There are 4 nested groupings, the coarsest first. Each group lies inside one group of the grouping before and may be the whole of it. The rows also spread widely along 12 directions, which tell nothing about the answers.
Known rows, each followed by its group in each grouping:
-5.2  -10.2  14.3  -26.3  10.3  -1.7  -10.0  20.7  -13.6  25.0  26.1  -0.7  -3.9  6.6  -20.4  -16.7  2.6  -8.6  -45.3  0.3  4.6  -34.7  3.7  3.6  21.8 | j38 kasep Gim j209
26.1  -2.7  13.5  -23.3  -3.1  10.8  -6.5  26.5  -9.3  21.2  24.4  -11.9  18.2  -0.9  10.2  3.4  0.4  9.3  -7.8  1.2  -17.8  2.2  13.6  9.2  -6.0 | j341 bigu komi j866
8.0  11.1  4.6  -11.2  -4.2  -3.2  10.4  5.6  7.3  -3.2  7.6  6.1  -1.8  12.6  12.1  22.7  -3.9  4.9  -9.4  -11.5  -16.9  2.8  3.1  13.0  -3.5 | j38 kasep Nop j500
13.7  25.3  -10.3  2.2  -24.4  8.8  21.3  8.7  13.3  4.5  5.0  16.9  -9.9  -6.2  4.9  5.6  2.2  -12.7  -4.6  -14.5  -7.9  -22.6  12.3  3.2  2.6 | j38 kede Lika j508
-12.9  29.3  7.3  -2.2  -28.7  15.5  17.3  -15.9  12.0  -29.5  -2.7  -32.0  -20.4  -0.4  24.5  -34.8  10.4  -6.5  -16.5  23.4  -5.6  31.0  3.4  9.0  -8.5 | j38 kede Lika j761
26.4  28.2  7.3  9.1  -34.1  12.4  -12.6  21.8  -9.4  -15.3  28.3  -19.7  -36.0  28.8  -14.7  1.6  15.3  -0.4  -17.7  13.3  11.1  -9.9  -11.2  -8.3  5.9 | j341 tofe vuba j811
20.4  -8.5  13.5  14.8  -24.9  14.9  4.5  -3.8  0.7  4.5  12.0  -17.0  8.9  12.4  -11.3  -5.0  6.6  6.3  1.4  21.2  -5.8  -4.0  5.6  -5.3  -2.8 | j341 nid sebag j918
-5.3  -1.4  1.8  1.6  12.8  -7.6  4.2  7.8  4.8  -7.4  1.4  12.4  8.2  14.2  15.7  4.6  -10.0  -0.7  -3.1  -11.9  -6.1  -4.0  9.2  4.2  2.0 | j341 tofe vuba j259
4.1  9.7  -2.0  8.8  14.7  -8.3  -1.7  18.4  6.5  -8.5  -6.2  -2.0  12.1  18.4  4.3  3.2  -0.3  -3.0  3.3  -7.9  -20.8  1.8  13.9  5.6  15.9 | j38 buban nura j296
28.7  1.2  -7.0  32.4  -8.5  19.6  -0.1  9.6  18.4  -17.7  14.6  8.9  -2.0  1.2  8.3  14.0  21.8  23.4  0.6  2.7  5.2  -3.4  8.5  -8.4  -26.2 | j341 bigu komi j845
33.1  15.5  6.4  -6.9  -17.6  9.1  -10.0  24.6  -9.0  1.0  22.9  3.2  -17.2  30.3  1.2  9.8  -5.6  -0.6  -15.6  -1.4  5.2  -7.9  -0.7  -3.9  -3.9 | j341 nid luse j683
27.2  -6.6  16.7  -6.1  -23.2  9.4  -20.9  19.0  -14.5  0.0  27.0  -13.1  -11.5  53.5  -13.7  18.5  -3.9  -3.1  -22.1  14.6  -2.4  -4.1  3.0  -6.3  5.7 | j341 tofe Zavam j86
0.1  -10.4  25.5  -31.8  -19.0  11.1  21.4  -12.6  -4.2  10.2  19.3  -17.5  8.8  -5.3  10.3  21.7  -3.3  16.7  -4.5  0.0  -23.2  11.1  -1.9  20.4  -17.2 | j38 kasep visir j536
9.4  -14.2  24.5  -8.4  -8.0  -9.9  0.9  -14.4  2.0  6.5  2.4  25.2  -13.4  36.4  -16.2  23.2  -6.8  7.3  -43.6  7.1  10.6  -14.0  -6.0  4.3  -1.7 | j341 bigu Zuza j803
-0.9  -8.0  19.4  -2.1  -6.7  11.7  -11.8  -18.6  6.2  -10.8  3.9  3.8  10.6  2.1  21.1  6.4  7.0  8.1  8.0  2.4  7.2  8.2  4.7  12.2  -24.6 | j38 buban nura j732
-19.0  -9.1  1.8  27.0  -9.0  14.8  24.6  -27.2  9.9  -47.5  -16.7  -4.5  -2.0  42.1  17.9  4.4  -17.4  2.6  23.6  -1.7  -8.1  23.6  7.2  -2.0  -15.5 | j38 kede Mapov j297
14.3  -3.7  28.8  -11.0  0.8  -5.4  -20.9  -8.8  -4.9  8.4  -2.8  15.9  11.6  14.4  -4.0  18.7  0.4  7.9  7.6  -8.2  4.6  -3.9  -5.7  18.6  -10.1 | j38 kede pive j689
-4.7  7.0  7.3  10.3  8.7  -6.4  5.6  -11.7  14.1  -15.0  -18.8  1.9  1.9  22.0  9.3  -12.7  -3.2  -6.0  -10.6  10.0  -9.1  15.0  9.7  6.6  2.6 | j38 kasep Gim j28
4.5  -16.4  9.7  -10.8  -24.1  36.0  33.7  5.7  -16.4  8.4  36.3  -19.7  3.8  -27.7  2.1  -0.7  -2.4  23.4  15.3  -5.1  -13.5  -12.0  -6.7  -7.9  -26.6 | j341 tofe Zavam j812
27.8  -20.4  11.1  35.0  -8.9  -1.3  6.9  -15.8  14.4  0.6  -7.9  15.0  33.1  19.4  -8.3  37.4  -1.6  19.4  36.4  -2.1  -13.0  -5.9  6.1  2.0  -12.3 | j341 nid sebag j599
14.8  -21.4  5.5  5.1  15.1  0.4  -14.0  12.6  2.2  5.3  7.5  11.8  27.4  26.8  8.0  11.8  -7.2  4.6  1.8  -2.9  -6.0  -6.0  17.8  -0.1  -2.8 | j341 nid sebag j918
14.6  -21.0  12.6  8.5  4.0  14.7  6.8  8.5  -9.3  -6.0  9.3  -11.3  16.3  19.5  -3.0  11.4  -8.4  23.8  16.6  -0.3  -14.5  7.4  3.2  -1.6  -13.3 | j341 bigu komi j845
-16.9  -14.8  13.9  9.4  38.2  -13.9  2.1  7.6  -6.8  -9.6  10.2  0.8  -1.9  -0.7  -26.6  1.0  13.6  31.9  -14.2  -11.5  2.7  -21.0  -22.1  4.1  8.6 | j38 kasep Nop j500
2.7  16.0  11.7  10.7  -5.8  14.4  -15.5  0.2  -11.8  -24.0  0.4  -2.0  -3.4  19.7  10.3  -6.6  -2.7  -0.9  34.1  -10.1  14.1  1.5  -5.0  6.4  -13.1 | j38 kede Lika j761
6.0  1.7  -3.4  6.5  -26.9  18.2  6.9  1.1  14.8  -18.4  31.4  -16.5  8.0  -9.3  32.9  17.8  17.2  19.2  7.5  -1.9  -5.9  8.4  15.7  11.7  -24.3 | j341 bigu komi j845
10.2  -21.2  21.2  -5.1  19.5  4.3  -26.2  9.1  -12.0  6.8  6.7  15.4  17.0  17.3  -9.0  12.3  -0.2  9.5  8.5  -11.1  7.7  -17.2  -0.3  7.3  -6.5 | j38 kede Lika j508
-1.4  26.8  -2.1  7.8  5.5  -10.5  4.9  20.5  -1.6  -25.6  18.6  -2.3  -19.0  0.1  5.5  14.5  11.1  19.6  1.6  -22.8  1.3  -8.1  -17.6  7.9  1.6 | j341 tofe vuba j811
26.5  0.4  1.4  11.6  2.5  23.2  -16.9  10.2  21.6  -9.6  22.2  15.5  -15.4  -11.2  8.5  1.3  39.6  21.1  -39.7  15.9  17.5  -6.3  1.4  -9.8  -33.9 | j38 kasep Nop j500
12.1  -3.3  -10.6  -18.5  5.9  30.8  47.7  38.4  -18.5  19.9  16.3  -2.0  1.2  -14.1  -8.1  -8.4  -20.6  5.9  4.6  -23.7  -36.5  -17.5  6.0  -16.8  -3.7 | j38 kede pive j689
14.3  -13.7  8.7  0.6  16.9  6.6  -4.0  23.7  -4.8  -4.3  15.9  -17.9  18.9  12.6  5.5  4.6  4.2  23.8  -0.4  3.1  -19.2  13.0  8.7  2.5  -5.0 | j341 bigu komi j866
6.4  23.1  8.0  -14.6  7.1  13.3  -33.9  26.4  -12.7  -8.0  10.1  -6.2  -15.9  18.3  13.3  -37.0  6.0  -17.8  -22.7  7.8  18.3  -0.2  6.5  1.5  2.5 | j38 kede Lika j508
15.0  22.0  4.4  28.0  9.2  -7.4  -7.9  12.9  4.3  -19.6  -1.1  0.3  -17.6  18.2  -19.9  0.0  18.8  12.2  -7.9  1.5  3.4  -8.3  -13.2  -2.1  9.4 | j38 kasep Nop j500
19.2  -3.5  -10.9  9.2  -9.1  25.0  7.5  17.7  3.1  -16.8  21.2  12.4  -4.8  29.9  13.5  32.7  -6.4  6.6  9.6  -16.3  -7.8  -7.0  11.1  -9.6  -20.4 | j38 kasep Nop j500
20.0  2.8  13.9  -3.3  -23.7  0.5  -0.1  -10.8  13.1  18.1  2.0  14.2  17.6  -2.9  11.3  9.8  0.6  -2.6  -3.0  3.1  -1.9  -7.7  16.5  16.3  -7.9 | j341 bigu komi j845
6.5  11.7  9.3  3.2  -0.6  4.0  -3.4  8.6  -6.1  -9.6  5.4  -10.0  0.9  17.1  1.9  -1.4  -0.4  2.4  9.1  -1.8  -7.0  1.5  -0.6  6.1  1.7 | j38 kasep Nop j500
6.7  -12.5  5.9  4.3  4.6  33.9  -7.3  14.5  -4.7  -18.4  21.7  -19.3  -9.5  7.8  3.1  -18.7  18.4  17.4  -16.7  16.5  3.5  9.3  1.2  -14.0  -22.5 | j38 kede pive j689

New rows, each followed by its group in each grouping:
2.5  3.1  4.6  1.2  21.1  1.3  -3.9  21.0  -8.2  -2.1  -3.9  2.1  8.0  17.4  -2.5  -12.5  -7.8  -4.5  4.9  -12.5  -11.0  -7.4  7.1  0.6  11.4 | j38 kede Mapov j297
1.1  -8.5  19.2  4.1  -8.3  4.8  -2.5  -8.6  -8.9  -7.9  6.9  -8.8  13.7  18.9  5.0  3.1  -7.7  10.8  17.6  1.2  2.2  4.2  1.6  11.0  -7.6 | j341 bigu komi j866
-11.3  -2.0  4.8  -8.9  -2.9  13.4  5.8  3.2  -8.9  -7.4  26.6  11.8  -22.4  0.9  6.4  -12.4  -0.9  7.8  -31.5  -6.3  27.7  -22.1  -6.8  -1.5  -13.2 | j341 bigu komi j866
-24.1  -30.9  -0.5  26.4  39.2  7.1  2.3  9.0  -0.5  -44.8  -4.5  -20.3  10.2  45.6  2.3  -8.6  -4.4  17.1  3.1  1.7  -16.0  20.7  9.3  -10.4  2.5 | j38 kede Mapov j297
31.8  43.5  14.3  -29.0  19.6  -12.5  -26.3  21.8  2.6  19.9  -9.8  42.2  -21.9  -3.4  17.0  -24.9  1.4  -11.5  -55.7  -0.1  22.7  -2.9  -3.3  11.2  -7.6 | j341 bigu komi j866
23.1  -21.9  -12.1  9.8  5.1  26.3  0.2  29.9  -6.0  -2.7  31.5  20.3  4.8  25.9  5.5  23.8  -9.5  11.1  4.6  -18.3  2.9  -25.0  11.8  -19.6  -19.3 | j341 nid sebag j918
37.4  21.5  18.1  13.7  -1.0  2.2  2.6  0.9  4.7  2.2  -13.2  2.2  2.0  -7.0  -3.0  -8.0  9.1  16.7  6.2  12.1  -5.8  12.8  -12.9  0.8  -16.3 | j341 nid sebag j599
-18.7  -30.7  12.3  -12.8  41.3  -12.8  2.4  -8.9  22.8  0.8  -14.8  11.5  33.9  -1.2  22.6  0.0  1.5  11.9  -29.8  4.2  -22.1  18.1  19.7  14.1  -5.5 | j38 buban nura j296
-3.5  1.1  16.2  -25.1  -10.0  26.3  -1.1  -2.2  -10.3  0.9  14.8  -1.6  -3.9  -10.3  19.9  -19.3  -0.8  -1.2  -5.6  0.1  10.8  -0.7  0.7  7.6  -23.6 | j38 kede Lika j508
9.6  -20.4  0.4  17.0  -9.5  15.5  9.2  6.9  -2.0  -10.2  14.9  3.1  -2.4  34.9  -8.9  11.8  -8.2  4.4  -6.1  4.2  -4.3  -11.8  7.3  -17.3  -4.1 | j341 tofe Zavam j86
11.4  -20.6  6.0  18.4  9.1  -10.4  -3.6  -13.6  26.7  7.2  -19.0  38.2  33.5  18.1  11.7  19.0  -5.3  -4.0  1.9  0.3  -6.1  -7.8  24.8  3.5  -6.1 | j341 tofe vuba j811
10.1  -28.9  11.9  5.7  24.6  10.8  -6.8  12.4  -4.1  5.5  4.5  0.6  30.9  4.6  -6.1  6.8  4.3  20.5  18.2  -6.5  -15.9  -3.6  8.2  -0.3  -10.4 | j38 kede pive j689
3.9  18.3  19.5  -2.9  -41.1  -3.0  -4.2  -0.2  -12.5  6.4  21.1  -36.9  5.3  16.3  -14.8  3.4  5.2  -10.4  17.4  4.9  -12.1  -13.2  1.4  20.4  27.6 | j38 kasep Nop j500
17.3  32.6  -2.5  3.0  -19.2  -1.7  7.9  8.7  10.9  3.3  0.4  2.1  7.8  -7.7  21.7  -4.8  -0.2  -8.3  8.7  -6.8  -10.5  -0.5  16.6  14.9  2.3 | j341 bigu komi j845
-0.1  18.0  -10.2  23.6  33.5  -11.3  -23.2  6.1  32.6  -22.3  -14.2  35.3  -1.5  -3.1  25.4  -12.0  25.3  -1.4  -25.2  -4.0  17.3  -3.2  14.6  2.2  -6.4 | j38 buban nura j732
7.8  -4.4  33.1  31.0  18.6  -14.4  -3.4  -37.7  11.9  -18.7  -43.8  11.9  11.0  27.8  -13.0  5.6  1.8  18.8  16.1  15.1  -0.3  23.6  -14.3  11.0  -12.0 | j38 kasep visir j536
21.0  3.0  -17.7  9.6  7.8  7.1  -15.9  43.3  7.7  -11.4  25.6  7.5  1.3  28.5  5.8  28.9  11.1  1.7  -4.3  -20.1  -10.8  -17.2  21.2  -2.8  6.6 | j38 kede Lika j508
-2.0  9.4  -9.3  10.5  -15.0  7.2  -9.2  12.7  -5.5  -3.2  20.4  17.6  5.3  13.5  17.0  -1.6  -9.9  -21.1  19.3  -20.5  15.8  -34.5  16.6  -1.0  4.3 | j341 tofe Zavam j86
-24.0  -32.7  4.4  3.2  7.6  21.3  16.6  -0.3  -14.0  -4.7  32.7  -4.0  2.6  -10.8  -2.5  -19.1  -0.9  18.1  -8.3  -4.2  17.9  -30.4  -6.5  -11.5  -13.6 | j341 nid sebag j599
7.8  -2.7  17.7  10.8  -16.3  4.5  3.2  4.7  -16.0  -3.1  21.5  -22.8  -12.9  20.1  -31.0  -5.1  4.9  12.5  -10.4  12.0  6.1  -17.7  -17.2  -5.3  11.2 | j341 nid sebag j599
-0.2  -19.1  7.9  13.2  -13.1  25.3  15.8  -10.3  5.1  -11.1  21.0  -6.6  -3.2  -8.0  1.6  -8.6  13.9  23.8  -14.5  14.9  9.8  -4.9  0.3  -7.4  -25.0 | j341 bigu komi j866
6.9  -8.2  28.3  -4.4  -19.0  11.1  31.6  -31.6  -20.8  10.0  -8.2  34.5  -3.3  8.2  -9.1  10.5  -39.0  9.3  30.9  -20.9  16.3  -21.4  -24.9  1.8  -27.3 | j341 nid luse j683
3.7  -9.1  10.4  2.9  5.3  0.6  -1.6  7.6  -2.3  3.4  14.2  0.8  7.0  9.2  -11.8  9.3  5.6  9.6  -4.3  -5.1  -4.7  -18.2  -0.1  4.4  4.5 | j38 kasep Nop j500
3.8  -23.4  15.7  12.7  46.7  -1.9  -2.2  12.6  -7.6  -4.6  -8.2  0.8  5.5  18.0  -20.5  -25.7  -0.8  23.2  -25.3  14.4  -0.6  2.3  -10.0  -14.4  0.4 | j341 nid sebag j918
-5.3  -16.8  -10.4  12.5  8.6  12.2  -1.1  21.9  -1.4  -12.2  27.2  6.0  -3.9  19.3  -9.2  10.7  8.2  8.1  -9.8  -15.9  3.8  -29.7  8.4  -9.6  3.1 | j38 kede pive j689
-10.7  -14.9  16.6  13.6  -2.9  29.5  23.3  -19.3  -13.2  -9.2  7.2  -13.6  21.5  -30.6  5.0  -13.1  0.8  25.2  58.5  -10.3  -0.7  -3.7  -10.1  3.8  -32.5 | j38 kasep Gim j209
6.5  -13.6  11.4  -13.7  21.9  8.7  26.6  15.6  -19.2  -1.7  3.5  10.5  -6.7  19.0  -6.4  9.8  -28.7  23.6  -9.1  -17.8  -12.3  0.8  -12.4  -4.7  -13.2 | j341 bigu komi j845
-5.2  0.8  3.4  24.5  -9.0  7.4  9.0  -3.3  -3.4  -40.2  5.9  -29.4  -6.6  42.6  5.4  -3.4  -6.0  11.2  10.5  10.7  -5.3  21.2  -2.6  -3.9  -1.7 | j341 nid sebag j918
27.3  6.4  12.4  -4.7  5.4  14.4  -11.0  35.2  -18.3  4.6  10.8  -28.3  3.5  19.9  -5.8  -24.8  -2.0  3.8  -8.9  16.1  -14.6  11.5  7.4  -5.0  6.5 | j341 bigu komi j845
-2.0  35.7  16.8  24.3  12.7  -24.6  5.2  -7.5  -2.9  -37.7  -25.5  3.6  -24.5  24.5  -19.6  10.1  1.3  19.3  19.3  -18.9  2.2  7.2  -35.7  15.6  8.2 | j38 kede Lika j761
14.3  17.0  4.0  10.7  -23.9  23.5  -4.1  8.6  1.8  -18.4  15.3  -23.8  -6.9  3.5  7.4  -7.0  19.2  4.6  11.0  9.0  -2.8  6.5  4.6  2.2  -9.8 | j38 kede Lika j508
-2.2  -4.5  -2.8  -0.1  -36.0  18.8  -12.2  7.5  0.0  -8.7  32.4  -21.1  4.9  33.0  21.7  -6.8  -2.5  -19.8  -11.1  12.1  5.8  -7.2  33.2  3.6  6.7 | j341 bigu komi j845
-13.5  -19.1  -6.7  7.3  -2.1  29.8  -8.8  11.3  -13.9  -1.4  29.2  11.7  8.6  12.9  8.4  -17.1  -8.3  -16.2  12.3  -12.7  23.4  -42.5  18.9  -11.7  -4.7 | j38 kasep Nop j500
31.7  42.1  7.7  27.5  -28.9  0.5  -5.0  -3.9  6.5  -25.1  -19.7  7.4  -35.1  47.6  -14.2  7.4  1.0  -12.5  -2.4  9.4  6.0  5.9  -7.7  -4.7  6.1 | j38 buban nura j732
-8.8  -17.0  12.5  3.3  7.6  25.7  6.9  10.4  -22.1  -27.4  25.6  -37.3  1.4  15.0  -1.1  -1.7  0.5  27.7  23.6  -2.5  -9.4  12.5  -10.0  -2.8  -16.3 | j38 kasep Gim j209
-8.5  -13.0  -6.6  21.2  31.6  -5.3  3.4  4.7  14.2  -6.5  10.4  32.6  14.1  -18.2  1.8  17.8  15.4  22.1  9.3  -30.0  7.0  -33.6  1.5  4.9  -10.3 | j38 kasep Gim j28
10.2  7.2  -5.8  9.9  -21.0  18.6  29.6  10.8  -0.6  -7.4  8.0  -17.7  -0.8  16.0  5.1  -11.1  -11.0  -1.7  1.6  6.8  -20.0  4.9  15.6  -7.6  2.0 | j341 bigu komi j866
-19.9  -32.6  14.9  6.7  12.1  3.6  31.9  -8.5  -13.3  0.2  3.5  -9.4  13.3  7.6  -16.6  -19.2  -19.0  16.1  1.7  0.9  -7.6  -12.2  -5.6  -6.8  4.7 | j341 nid luse j683
18.3  15.8  9.8  -1.6  -10.1  13.8  0.9  3.2  0.2  -4.0  -9.5  -5.1  6.1  11.9  24.4  -22.7  -10.9  -10.7  5.2  15.0  -11.1  23.9  11.7  -2.1  -13.9 | j341 tofe Zavam j86
-11.1  -21.6  -5.6  5.5  -4.0  14.2  39.4  19.4  -6.8  18.0  28.2  -16.3  17.7  -23.0  -15.6  -13.1  -2.7  5.8  4.1  -7.8  -24.0  -37.2  11.8  -11.5  16.4 | j341 tofe vuba j259
7.1  8.9  22.5  28.1  7.4  -0.3  42.6  -17.0  -3.2  -25.7  -22.4  -6.7  -23.5  -2.9  -39.5  9.5  5.8  45.3  12.4  -1.3  -15.2  10.3  -45.2  -3.9  -11.9 | j38 buban nura j296
-10.9  -10.0  20.7  12.1  21.5  -10.0  -21.3  -7.6  0.5  -16.0  -12.3  -0.8  8.0  29.7  4.2  -23.5  -1.2  -2.6  -12.8  17.3  11.6  8.5  3.2  2.4  5.2 | j341 tofe vuba j259
16.6  32.0  2.8  14.9  17.4  4.3  -13.4  26.7  -1.1  -21.0  16.9  -8.9  -4.6  -30.1  17.5  -10.7  33.3  33.0  14.1  -9.1  7.8  4.0  -13.1  6.9  -19.9 | j341 bigu Zuza j803
14.5  -17.0  14.1  0.4  7.0  24.0  -28.1  20.9  -15.0  -21.9  30.0  -26.7  3.7  36.3  5.0  11.7  9.3  19.1  7.1  6.2  -1.7  15.0  2.2  -1.8  -18.1 | j38 kasep Gim j209
7.6  7.5  13.6  -24.9  -4.8  11.6  -18.7  26.1  -14.1  13.8  36.5  -30.9  19.2  -21.0  25.1  -28.4  10.7  2.8  0.4  5.0  -2.5  0.4  10.8  13.0  -3.5 | j341 nid luse j683
12.7  12.0  17.1  13.6  14.7  8.3  -8.3  23.2  -12.3  -15.1  12.2  -37.3  1.2  -13.7  -5.3  -25.7  23.4  28.0  12.0  13.2  -8.4  14.5  -15.6  -2.3  -4.9 | j341 tofe vuba j259
17.1  -2.9  14.2  18.8  -6.7  17.3  -3.8  -0.8  -4.2  -4.2  4.7  -5.4  3.7  5.0  -2.7  -24.5  5.1  8.6  6.7  17.1  11.9  -2.6  -1.1  -9.6  -13.9 | j341 nid luse j683
3.9  3.5  2.7  12.1  -16.5  0.4  10.9  -6.2  21.0  -8.6  8.3  -1.5  2.7  -1.0  12.6  7.1  12.7  4.9  -11.7  7.7  -7.6  -0.2  10.6  4.0  -4.9 | j341 tofe vuba j259
12.3  3.0  -0.4  21.2  12.7  3.6  5.9  10.5  5.5  -14.9  -10.8  1.8  5.1  22.3  4.9  -10.5  -5.5  6.4  -0.5  4.0  -8.5  9.7  10.4  -5.1  -2.0 | j341 bigu komi j845
